The rows come from 4 hidden closed curves, with some noise, and rows from the same curve form a group. Each curve winds through 6 dimensions. The rows are also pushed far along 4 directions, which tell nothing about the answers.
In the rows, 128 means zero.
Known rows, each followed by its group:
[ 66 129 126 162  79 164 146 121 106 135 162 119 163 160 108 187  88 128
 145 110] | B
[ 65 152 162  65 135 114 115 138 135 113 174  98 139 113 180 146 160  97
 141 114] | V
[119 154 144 103 135 120 140 131 131 133 143 114 161 164 122 173 119 152
 127 119] | U
[147 135 129 100 150 119 134 130 109 109 132 133 183 147 124 177 102 137
 125 129] | C
[170 120 122 128 109 130 139 111 110 139 117 141 136 144 110 138 119 176
 103 112] | U
[138 158 124  71 168 108 113 133 120  90 129 117 113 102 166 151 146 144
 105 100] | B
[206  92 120 172 140 115 148 146 127 125  71 139 108 150  79  65  94 114
 126 158] | U
[ 66 159 155 131 111 145 119 132 147 142 148  81 152 114 137 128 152  73
 113 123] | V
[109 115 165 147 120 128 163 181 138 119 117  84 164 187  85 131  73  67
 156 156] | B
[173 159 126 106 191  97 143 156 131  96  95 102 124 153 124 142 105 134
 118 125] | U
[ 70 131 149 102 119 132 137 117 134 125 171 111 140 122 149 142 146 125
 147 106] | V
[148  63 110 190  82 146 166 120 105 143 116 145 139 162  84 127  82 125
 152 153] | C
[125  84 121 162 123 152 134 109 137 138 141 135 121  83 137  95 160 104
 139 132] | B
[148  68 155 207  36 159 139 118 139 184 115 124 133 143  52  38 138  79
 109 151] | U
[163 111 132 100 133  99 140 143 112 106  94 128 139 152 112 116  93 123
 127 148] | C
[137 160 124 107 175 112 106 106 128 131 161 158 158 119 159 153 146 147
 136 123] | U
[218 103 104 115 152 119 148 119  99 110  89 160 169 145  98 158  93 184
 104 133] | C
[124 120 116 131 139 139 151 139 135 116 106 121 136 140 100 155 104 151
 134 131] | C
[130 125 129 138 124 120 131 151 129 109  96 106  79 127 119  80 117  98
 124 131] | U
[181 116 121 166 138 122 132 141 145 142  88 143 116 153  73  86 114 132
 126 156] | U
[117 118  99 123 157 150 107 111 137 112 127 150 116  52 162 127 166 137
 124 121] | C
[161 133 114 148 148 115 139 141 113 121  95 142 145 159 110 134  73 128
 136 149] | C
[111 152 106 106 151 110 104  99 112 121 166 151 113 107 180 158 151 141
 142 115] | V
[129 148 113 160 130 129 138 114 119 137 132 133 139 161 103 151 104 142
 133 125] | V
[139  88 127 168  96 142 152 116 124 153 130 149 138 153  95 118 109 142
 147 141] | V
[141 148 136 102 132 122 105 117 124 129 127 139 128 103 153 110 148 140
 101 114] | B
[141 100 123 131 128 118 121 154 131 112 104 136 113 132 112 106 117  97
 145 161] | C
[183  75 104 184 102 149 165  97 110 160 119 171 150 155  85 137  98 186
 137 133] | V
[167  92  52 177 117 169 157  46  99 152 128 160 118  84 140 181 149 222
 100  94] | V
[130 105 117 195  94 160 178 135  98 133 131 122 184 204  64 200  43 137
 146 130] | B
[128  95 110 147 112 127 126 111 132 135  98 145 109 111 103  69 132 109
 135 154] | C
[112 143 158 151 122 122 126 181 163 131  90  90  80 144 103  58 119  74
 128 146] | C
[135 151 138 109 145 111 128 145 115 102 132  99 135 142 140 147 116 101
 117 118] | B
[111 168 154 107 162 115 119 170 156 125 119 109 146 148 126 138 120 112
 137 145] | V
[142 156 147 147 138 130 140 155 113 121 125 125 197 186  93 166  59 110
 126 134] | B
[176 147 132 115 136  98 129 141 129 135  88 116 107 152 123 110 118 142
 105 138] | B
[100 133 124 126 127 139 139  86 116 138 159 127 140 101 163 139 144 146
 125  96] | V
[ 84  94 134 138  81 139 146 121 125 137 149 113 119 140 119 129 130 109
 151 131] | V
[141 131 120 153 133 139 117 106 115 139 169 157 171 137 121 168 129 135
 134 124] | U
[156  91 136 166  92 135 124 107 123 163 131 167 145 136  99  79 128 122
 135 149] | U
[201  85 157 165 101 129 154 152 129 146  87 121 162 170  61  80  94  97
 111 160] | B
[182 126 133 132 147 100 145 157 159 130  44 110  71 144  85  45 118 134
 111 152] | U
[132 121 101 152 140 138 144  95 133 145 129 135 109 111 136 132 144 161
 129 117] | U
[ 87 139 141 121 156 126 129 152 145 110 144 101 132 122 148 135 132  81
 154 134] | B
[141 101 108 146 150 146 129 100 131 133 143 148 127  76 156 119 160 135
 131 121] | B
[117  92 141 151  88 160 153 118 123 142 152 115 144 121 124 134 133 125
 126 111] | C
[126 127 123 114 136 118 140 133 123 115 127 125 152 163 101 167 108 140
 141 137] | C
[107 162 124 125 133 146 153 117 107 127 159  95 203 159 135 247 103 147
 113 104] | V

New rows, each followed by its group:
[ 80 164 108 133 166 144 128 129 131 114 161 124 155 134 144 214 114 143
 154 116] | C
[162 102  89 173 111 145 147  62  85 155 160 176 160 133 135 172 112 181
 131 112] | V
[ 90 142 120 104 152 128 151 131 118 104 136 111 148 136 152 184 100 144
 146 114] | C
[153  59 139 169  63 154 155 108  89 148 162 156 188 163  89 144  97 123
 140 131] | U
[ 88 130 107 149 132 137 133 105 111 129 150 142 164 135 133 163 105 117
 159 137] | C
[ 31  83 164 182  40 172 152 107 125 169 216 116 188 164  94 150 124  72
 178 127] | V
[152 134  90 111 164 108 130 100 115 114 107 154 123 122 130 143 121 171
 129 130] | C
[149 132 103 134 153 116 122 124 119 123 120 170 117 139 126 138 105 163
 148 137] | U
[ 70 140 146 112 102 142 126 138 132 127 160  80 154 137 136 179 143  88
 126 124] | V
[165 136 119 137 148 134 156 116 132 134  92 123 140 131 111 128 113 176
 100 114] | V
[125  86 152 154  57 134 139 145 121 146 115 135 130 169  77  83  94 107
 141 150] | U
[130  96 133 147  84 132 143 138 111 132 119 140 126 164  93 119  88 132
 145 138] | U
[ 86 125 125 115 131 144 137 121 135 120 148 113 130 105 143 153 146 136
 135 110] | C
[144 115 173 111 112 107 126 180 134 114 115 114 151 180  83 100  97  82
 136 154] | U
[144 154 128 108 155 120 113 124 119 118 149 133 155 123 147 162 135 135
 114 115] | C
[118  99 138 112 108 126 102 117 123 122 153 146 107  85 153  80 168 100
 132 125] | U
[124 146 128 106 138  99 103 133 129 121 127 133  95 125 149 100 139 111
 135 138] | V
[141 203 147  43 193  77 136 173 118  84  97  83 151 168 162 189  82 144
 109 118] | V
[118 167 144  88 182  82 106 180 127  84 118 125 115 152 147 116  93  84
 159 146] | U
[ 89 125 165 154  87 129 103 141 128 145 170 115 144 141 128  93 136  31
 148 150] | C
[167 117 133 147 117 137 137 121 109 137 141 137 176 154 106 155 107 134
 116 124] | C
[ 69 116 148 121 107 141 130 146 156 124 127  96 114 111 118  95 146  88
 139 133] | C
[ 96  80 150 155  86 159 130 142 149 136 105 117 139 100  94  59 134  65
 131 155] | C
[184 116 120 134 145 109 124 140 105 108 109 161 128 146 118 112  89 130
 135 141] | U
[ 71 164 149 152 128 140 128 153 144 133 153  94 122 141 140 136 120  87
 146 123] | C
[118 102 165 119  98 123 147 148 147 132 113 105 121 150  91  77 125 109
 133 135] | V
[123 113 116 120 134 135 128  95 147 146 142 139 109  93 141 120 183 163
 128 117] | U
[ 93 125 149 158 109 153 128 130 144 159 158 125 170 136 116 139 133 102
 144 141] | V
[148 114 118  94 137 130 114 121 147 127 107 123  93  67 160 111 188 148
  98 126] | V
[117 130 124 149 124 120 115 133 135 132 133 124  72 117 148  92 146 101
 141 133] | C
[ 79 152 133  97 145 120 132 155 138 100 123  98 106 131 144 145 119 123
 142 120] | B
[134 107  83 165 151 143 107  78 122 128 155 164  86  54 171 101 177 125
 136 115] | U
[ 80 132 118 141 136 137 121 124 129 126 176 146 143 139 133 171 126 119
 174 131] | U
[ 95  94 108 136 120 144 109 111 124 121 156 149 123  85 150 129 159 100
 154 141] | C
[195  92 136 104 112 122 136 136 129 122  71 139 108 112 105  69 129 161
  89 127] | B
[111 167 112 123 186 125 126 133 132 112 129 133 136 120 157 164 111 145
 145 123] | B
[ 95 144 145 122 133 134 119 126 165 138 111 100  95  83 137  59 171 104
 110 122] | V
[109 110 155 171 119 128 140 153 141 135 134 107 146 161  96  90 107  48
 160 160] | U
[161 126 127 135 144 110 137 146  97 106 126 150 157 172 116 150  65 121
 150 139] | U
[211 125 145 125 132  93 150 155 114 125  80 136 152 206  63 113  63 151
 115 145] | V
[107 117 109 173 132 153 130 113 134 137 138 138 120 105 132 120 135 114
 145 130] | B
[136 149 121 110 157 108 120 130 138 118 122 137 108 137 121 125 134 152
 134 123] | V
[153 128 111 131 158 137 121 140 124 110 125 141 124 110 147 158 126 142
 126 125] | C
[134 126 143 142 124 135 128 120 121 141 157 129 176 131 135 139 127 102
 127 129] | B
[103 173 128  89 179 113 149 154 112  88 162 102 176 184 141 250  79 147
 155 109] | U
[167  61  95 199  93 174 170 103 119 153 106 154 151 142  63 144 100 172
 129 137] | C
[178 103 116 154 155 126 129 107 137 142 123 155 134 117 114  98 147 133
 128 143] | U
[189 148  89 138 168 116 147 109 105 122 115 161 145 170 102 190  88 210
 123 116] | V
[129 144 139 121 140 110 103 143 114 110 146 143 138 136 140 120 114  95
 139 133] | U
[ 74 139 138 102 147 114 138 139 135 112 152 112 125 139 151 146 121 111
 168 130] | U
[157 139 118 102 159 128 134 126 123 112 127 125 114 105 161 154 139 173
 108  97] | C
[ 13 107 157 145  72 169 127  96 123 147 245 101 178 109 161 170 174  57
 164 106] | U
[ 80 153  97  77 175 133 116  70 123 113 198 145 119  61 211 193 192 193
 135  70] | V
[145 125 121 131 154 136 128 151 129 108 112 133 137 120 130 150 111 129
 130 136] | C
[142 181 113  88 175  98 123 149 110  84 105 117  97 141 157 161  95 156
 117 107] | U
[143 134 135 110 153 127 149 158 129 104  82 118 174 149  99 148  78 135
 121 139] | C
[177  94 127 115 129 119 140 143 119 111  82 141 153 144  89 115 100 130
 119 154] | C
[190 119 120  99 151 107 118 116 136 133 103 168 116 120 119 105 149 188
 113 133] | U
[193 122 133 103 140  98 140 140 120 113  73 126  97 132 122  79 111 147
 100 127] | U
[135 165 137  82 166  96 113 131 121 110 145 133 138 143 147 152 126 144
 133 117] | V
[128 135 104 154 139 147 138  84 127 151 158 138 146 121 135 173 148 169
 123 108] | U
[106 172 166  82 135 108 119 182 155 109  90  58 121 144 119 112 130  77
 101 140] | V
